The rows of a group lie close to one hidden flat surface of 13 dimensions, which passes through zero. Surfaces can cross.
In the rows, zero is written as 128.
Known rows, each followed by its group:
[138 149  80  86 148 141 118 147  92  66 127 151 114 125 141 139 103 140
  98  96  94  94 123 147 126 110]	(3)
[124 110 111 158 122 113 123 131 120 138 129 121 101 125 142 133 131  84
 118  92 138 150 124 150 146 123]	(0)
[146 147 140  88 118 135 159 161 151 155  86 115 120 140 131 104 147 139
  98 126 125 133 139 131 149 150]	(1)
[102 131  91 103 104 125  97 104 137 104  60  71 106 129 185 149 123  77
  94 132 136 135 135 149 169  87]	(0)
[132 122 101 117 108 122 143  99 149  95 101 109 156 130 113 147 135 182
 127 154 114  93 107 106 137 107]	(2)
[141 103 122 120 156 128  79 139 127 154 162 161 167 109 112 133  95 107
  87 156 120 126 162 100 115 125]	(3)
[117  80 104 183 185 126 128 105 124  95  93 179  96 129 123  91  90  93
 145 117 111  97 111 138 106 123]	(1)
[133 101 187 138 117 144 133 144 147 186 168 101 122 136 135  89 138 131
 155 131 133 153 127 110 120 141]	(3)
[151 138 112 118  72 133 123 142 141  95 180  80 167 116 151 140 116 132
 140 104 128 134  90 118 171 122]	(1)
[151  77 162 124 119  87 108 153 155 111 191 154 148 132  95  81  84  77
  92 130 100 148 134  96  78 116]	(3)
[115 106 136 130 136 160 110 177 131 176 142 169 163 124 134 136 142 121
 119  95 108 137 154 121 164 136]	(1)
[121  48 148 187 120 119 112  95  96 183 159 131 121 140  92 130 127 139
 179 142 122 163 140 102  72 130]	(0)
[136 105 108 145 109 123 139 149 122 101 131 132 129 148 122 123 116 121
 147  83 110 157 124 136 122 137]	(3)
[118 154 129 144 129 148 141 140  99  77 151  94 153 111 122 175 123 154
 100 159 158 140 152 134 123 157]	(1)
[109 116 145 139 111 103 138 105 103 106 158 173  99 141 112 124 163 161
 158 114 115 109  82 129  94 102]	(1)
[127 126 133 155 117 118 132  90 182 100 108 149 171 135 108  93 130 143
 176 175 135 118 113  87 152 154]	(0)
[121 109 143 167 116 108 147  77 126 212 127 124  86 108 110 124 178 134
 161 119 127  88 104 114 153 129]	(1)
[108  88 133 145 131 146  94 120 125 145 139  70 131 124 153 147 109 103
 115 147 134 152 151 122 124 104]	(0)
[163 145 120 142 139 113 161 126 120 140 188 105 126 100  91 143 132 162
 115 112 123  92 115 120 127 144]	(2)
[155 132 112  99 108 103 141 132 126 135  99 127  85 133 130  98 123 105
 110 105 120 128 113 144 130 131]	(0)
[150  91 102 173 117 112 157 127 139 119 126 137 153 124 102 144 121 148
 127 122 143 132  90 131 126 127]	(0)
[154  68 120 179 105 168 129 172 115 187 175 124 160 131 126 127 119 142
 184  68 112 169 127 118 159 169]	(2)
[125 124 110 139 129 109  91 116 119 117 130 117 108 142 144 119 107  81
 136 126 141 182 152 139 119 131]	(1)
[162 168 134 103 141 145 154 149 154 114  81 111 162 113 137 127  61  96
 119 141 154 104  97 154 103 119]	(2)
[116 147 135 128 138 159 116 108 101 126 152 108 102 122 142 115 123 131
 178 111  99  99 141 123 134 139]	(0)
[125 157 161 103 110 132 143 163 173  79 144 110 156 135 151 113 120 108
 120 110 129 135 103 136 136 111]	(0)
[117 147 148  91 166 120  75  95 104 163 185 143  87 129 144 113 123 128
 161 129 106 106 125 122  84  77]	(3)
[152 118  69 146 131 116 114  82 208  97  91  47 175 110 150 124  86 109
 125 160 136 110 111 100 191 113]	(3)
[ 98 101 154 181 177 175 110 138  66 134 194  91  85 108 146 134  99  92
 141 105 114 131 169 141 100 142]	(1)
[118 126 110 162 115 109 160  81 125  87  89  93 130 136  92 156 142 155
 143 149 127 128 145 121 112 144]	(2)
[137 140  84 115 110 132 124 135  83 120 116 170 103 115 138 144 147 139
 119  93 121 105 110 147 167 139]	(3)
[183  98  76 124 126 100  96 101 110 182 152 122 105 119 102 107 114 138
 129 129 109 137 149  97 139 158]	(2)
[118 163 105 159 197 134 133  78 129  93 118 148 100  96 120 108 125 127
 144 145 119  51 138 118 160 159]	(0)
[165 103 132  75 102 132 114 142 140 162  94  92 147 148 127 107  81 117
 115 160 122 168 148 116  87 123]	(0)
[146 148  72 112 119 115 114 115  75 179  94 152 105 137 120 170 157 165
 132 123 151 165 148 149 134 148]	(1)
[109 138 153 157 110 108 133 124 106 154 176 112  86 116 125 135 178 115
 116 112 148 148 142 134 146 150]	(2)
[158 103 110 127 118 124 115 127 146 117 101 116 151 138 122  98  76  97
 138 143 124 152 139 114 115 144]	(2)
[146 100  84 161 128 146 154 160 100 156  99 132 106 131 121 133 149 150
 111 100 138 161 156 143 172 193]	(3)
[ 86 109 160 149  84 135 159 111 117  86  94  61 130 132 113 157 135 114
 121 146 114 131 162 124  98 129]	(3)
[143 160 139 107 102 118 122 148 134 125 175 152 189 111 115 164 128 141
 112 139 151 129 107 120 125 119]	(2)
[132 137 130  92 113 145 117 169 151 143 138 136 163 133 150 132 135 131
 114 102 118 138 123 127 160 113]	(1)
[143 117 117  99 145 134 129 157 157  98 139 146 162 140 127 117 119 172
  99 142 115 124 117 112 131 116]	(3)
[110 127 197  61  71 121 156 149 146  88 103  86 112 167 143 103 134 133
 106 143 116 146 103 137  66  79]	(0)
[180 195 146  59 110 138 132 142 128 188 160 139 152 133 106 110 146 198
 163 148 129 128 137  99 133 174]	(0)
[110 132 106 125  98 109 113 102 134 118 100 140  80 124 161  95 173 100
 127 109 121 112 120 125 210 139]	(0)
[107  89  91 157 157 111 109 118 140 118  89 109 111 145 130 129 138 112
  84 149 131 174 189 123 145 141]	(3)
[145 129 120 103 136 125 110 118  95 145 131 123 105 128 113 123 110 127
 120 141 114 128 161 120  96 139]	(2)
[173  89  87 123 135  83 122 141 140 107 124 241 145 152  89  85 111 149
 118 126 122 142  92 116 107 134]	(1)
[155 153 169  93 103 190 170 188 117 187 143 148 151 111 137 122 161 206
 135 135 151  99  84 127 167 166]	(3)
[164 116 121 143 106  99 112 147 138 173 159 132 146 127 105 116 133 109
 102 141 158 197 163 108 149 185]	(1)
[ 91 134 124 131 180 134  72  87 120 252 108 134 122 108 149 178 159 111
 131 144 145 121 166 132 143  85]	(1)
[121 122 133 115  89 112 108 126 107 116 173 133 142 129 111 150 159 155
 112 142 121 147 150 102 129 135]	(2)
[138 165 154 153 147 152 161 194 113 110 169 196 193 128  98 158 102 135
 156  92 148 147 124 154  84 156]	(2)
[136 123 123 133 131 109 132 114 144 123 123 149 142 139 108 121 127 142
 143 139 127 129 119 117 115 125]	(2)
[126 176 117 148 103 107 144 136 160  72 135 119 171 125 134 156 137 110
 127 118 165 155 117 145 163 138]	(1)
[113 169 155  98 152 171 125 113 113 154 141  47  72 106 165 115 154 153
 111 166 132  98 166 115 168 158]	(0)
[125  78 124 119 189 152  84 155 153 119 180 171 166 141 128 100  93 142
 125 123  73 117 146  91 116  99]	(2)
[158 135  76 133 157 123 147 137 100 127 132 155 101 116 108 135 140 169
 101 103 122 106 126 138 149 155]	(3)
[151 122 153 133 134 118 140 121 171 140 141 104 168 131 104 116  98 135
 146 156 132 135 122 107  89 120]	(3)
[129 137 125  91 102 148 115 121  96 164 105 123 142 125 135 164 131 158
 139 143 128 120 123 132 115 106]	(2)

New rows. What belongs after each?
[166  69  87 119 109 118 136 129  91 144  98 119  95 132 113 126  92 126
 110 105 102 127 110 141  92 114]	(0)
[122 148 163  88 117 116 119 162 137 145 182 102 127 127 149 143 142 119
  82 117 139 147 119 142 116  85]	(0)
[133 127 120 146 188  85 135  70 137 133 112 106  84 128  86 106 115 121
 112 171 121 108 164 113  82 133]	(2)
[ 74 158 123 113 209 125  81  86 151  98 162  93  47 110 200  99 162 110
  80 147 130  79 130 130 191  82]	(3)
[129  93 112 113 128 117 105 109 123 141 131 128 131 128 109 136 134 156
 100 163 107 122 153  95 116 115]	(3)
[140  92 154 141 149 137 134 128 133 123 176 108 144 122 107 118  89 143
 133 144 110 107 115 107  73 107]	(0)
[137  95 111 117 123 141 109 126 122 134 114 117 107 137 152 102 104 110
 145 108 102 126 119 128 134 116]	(1)
[149 178 113 153 137 125 138 172 133 118 150 178 145 112 140 132 117  84
 137  76 169 148 100 170 162 157]	(2)
[101 123  90 149 184 121 129 125  91 110 104 129  66 160 128 141 146 137
 116 103 117 169 187 156 108 140]	(3)
[114 134 121  87  87 133 102 138 142  74 133 181 208 144 133 158 135 172
 137 142 117 128 101 108 129  86]	(2)
[152 123 141  86  82 120 154 127 128 102 135 120 134 131 109 115 124 169
 129 135 101  93  86 110 101 111]	(3)
[158  97 115 162 102  84 168 126 173 124 101 154 139 131  98 100 143 138
 108 141 155 139  87 121 150 151]	(0)
[111 116 145  99 150 167 145 142 130 127 108  99  77 127 174  99 137 139
 114 103  96  73  93 143 149  93]	(2)
[129 128 110 128 154  87 102  79 116 125 119 127  79 140 134 113 115 115
 129 159 152 152 122 138  85 105]	(1)
[152 120 156 128  89 108 139 147 102 118 165 153 121  97  94 112 101  72
 104 106 113 102 118 128  97 143]	(3)
[ 78 104 148 114 107 109  96  98 151 110 174 152 115 151 156 116 195 171
 149 131 109 119  87 101 153  65]	(3)
[138 166 174 104 106 168 147 184 130 126 125 144 170 115 144 127 100 105
 138 120 151 121 104 149 122 141]	(3)
[135  83 156  74  98 142  96 152 120 128 167 142 115 148 140  76 123 142
 129 124  79 132 121  97 114 110]	(2)
[121 172  98 111 163 131 128 139 141 162  54 152 122 143 147 142 136 101
 132  95 136 142 153 167 149 124]	(1)
[119  81 105 108  82 110 132 114 117 131  32 144 116 149 124 139 161 150
  82 170 140 148 129 127 130 121]	(0)
[120  70  75 151  96 159 105 116 117 107 148  84 176 132 126 170 131 181
 153 112  76 133 157  87 168 128]	(2)
[118 142  81  95 124 148 152 147 123   6 100 117 160 118 129 170 117 170
  64 127  94  68 121 129 145 107]	(3)
[119 122 104 114 106 156 128 135 109 137  81 102 110 129 161 147 156 150
 107 132 139 138 135 142 175 137]	(1)
[130 171 127  93 163 101 115 143 205  97  87 149 164 152 145 103  97  73
 107 136 142 151 134 143 120  95]	(1)
[134 105 145 199 171 124 139 102 145 131 176 129 111 110 105  87 114 113
 165 131 125 106 124 106 130 164]	(0)
[167 179  83 137 115  98 145 136 145 132 146 154 147 119 123 145 135 125
 153  74 149 132  87 151 171 142]	(0)
[161 107 149 124 112 113 154 124 186 113 113  95 120 132 124  49 107 110
 117 160 127 120 105  99 141 154]	(0)
[110 136 104 160 121 116 100 108  99 151 129 190 158 116 114 181 143 120
 158 112 141 130 130 135 135 122]	(3)
[155 122  86  86 124 154 112 144 129 131  62 163 153 129 126 107 115 148
 102 158 113 116 157 103 172 172]	(0)
[107 102 173 138 112 119  96 115 114 144 135 118 148 148 103 131 108  95
 151 170 128 190 190 106  58 135]	(2)
[128  72 113 158 172 138 116 162 151 111 179 154 110 135 138  73 130 128
 118  82  87 130 136 108 172 146]	(2)
[ 99  91 144 154 128 132 175  92 119 135  59 104  75 157 109 113 166 171
 155 148 116 125 137 126 100 140]	(2)
[137 143 132 142 111 109 158  85 118 133  80  87 140 131  82 162 100 120
 155 156 133 128 149 130  60 132]	(3)
[131 115 115 110 154 127 118 145 144 117 146 130  88 143 159  83 146 145
 104 116 119 134 118 128 161 123]	(3)
[140 147 100 121 122  60 151 117 157  73 133 189  54 137 130  61 190 140
  92 105 133 105  73 134 191 146]	(2)
[153 124 102 180 159 140 168 130 119 197  99 159 138 126  98 155 140 175
 169 109 151 125 114 145 131 160]	(2)
[126 132 115 157 156 147 163 134 123 115 152  84 102 137 135 129 142 167
 157  86 112 123 123 140 142 141]	(3)
[176 109 141 141 140 128 178 189 131 144 132 131 125 138  96 100  97 123
 106 104 137 162 126 147  85 168]	(0)
[123 123 154  89 114 133 111 134 116 151 121 107 102 123 145 114 131 108
  86 158 133 133 148 124 126 125]	(2)
[ 89  97 153 157 104 157 147 159 176  74 141 102 189 151 145 141 151 156
 136 121 118 152 121 114 159 115]	(3)
[100 141 130 141 146 152  89 101 120 139 116 117 127 132 147 121 116  95
 179 139 121 141 175 118 142 146]	(0)
[ 93 148 140 151 118 151 120 146 100 137 137 118 143 116 146 179 147 107
 124 114 157 157 158 151 146 140]	(2)
[164 144 120 119 137 129 149 134  89 167 161 129 106 112 104 135 126 159
 134 105 120 102 115 137 110 144]	(2)
[116 100 120 111  95  74  88 112 144 120 172 178 171 132 119 171 137 126
 102 122 124 128  75 123  96  27]	(0)
[132 115 152 135  65 111 168 125 151  86 130 135 134 151 116 100 149 158
 173 112 116 125  67 120 125 124]	(0)
[161 174 134  97 128 103 123 159 158 129 211 126 100 106 154  83 130  85
 107  62 113 102  91 136 175 119]	(0)
[141  60 134 136  88 139 138 128 146 132 131  85 145 141 113 104 125 161
 134 146 100 140 134  85 132 143]	(2)
[159 182 131 125 141  94 134 100 157 158 165 155 172 122  90 139 132 166
 166 153 152 121 109 109 111 134]	(0)
[132 111 102 135  97 120 119 166 113 109 117 180 146 146 120 134 155 139
 101 125 149 192 151 129 158 175]	(1)
[ 74 117 199 177  80 135 153  86 146 114 109  83 119 165 134 108 173 140
 218 162 152 176 131 114 119 152]	(0)
[134 151 107 106 144 137 114 146 123 133  93 139 120 115 152 130 122 102
  78 139 152 130 143 147 157 140]	(2)
[138 109 128 117 115 107 122 117 112 149 163 170 137 127  99 139 145 172
 134 132 113 110 102 107 101 106]	(0)
[118 100 154 144  76 139 166 153 127 101 143 102 134 137 116 128 164 166
 116 128 122 142 129 113 144 159]	(2)
[127 181 137 117 140 114 103 146 156 139 207 183 185 115 126 152 156 142
 130 118 143 124 116 115 160 118]	(0)
[151 138 109 182 168 139 135 128 124 147 143 132 168 120 101 152  88 126
 175 119 145 148 145 134 105 159]	(0)
[144  99 133 130  76 132 129 121 131 156 130 122 122 138 126  90 153 153
 169 132 117 145 120  98 166 167]	(0)
[141 110 137 121 143 141 106 145 150 105 126 133 161 141 131  96  64  90
 143 134 111 142 137 118  94 119]	(2)
[105 134 132 161 169 136 145  94 137 165  75 122 108 132 137 140 133 119
 168 123 146 114 115 156 115 104]	(2)
[123 128  80 112 100  80 111  93  95  78  93 166  86 120 121 137 137  97
  87 121 116 104 122 139 133 109]	(3)
[118 123 134 178 148 136 178 120 145 157  87 113 159 121  96 170 151 167
 124 160 161 125 136 129 128 149]	(2)
[104 174 134 140 172  99 109 125 139 143 122 185 127 127 121 138 145  82
 111 129 156 146 164 145 130 132]	(0)
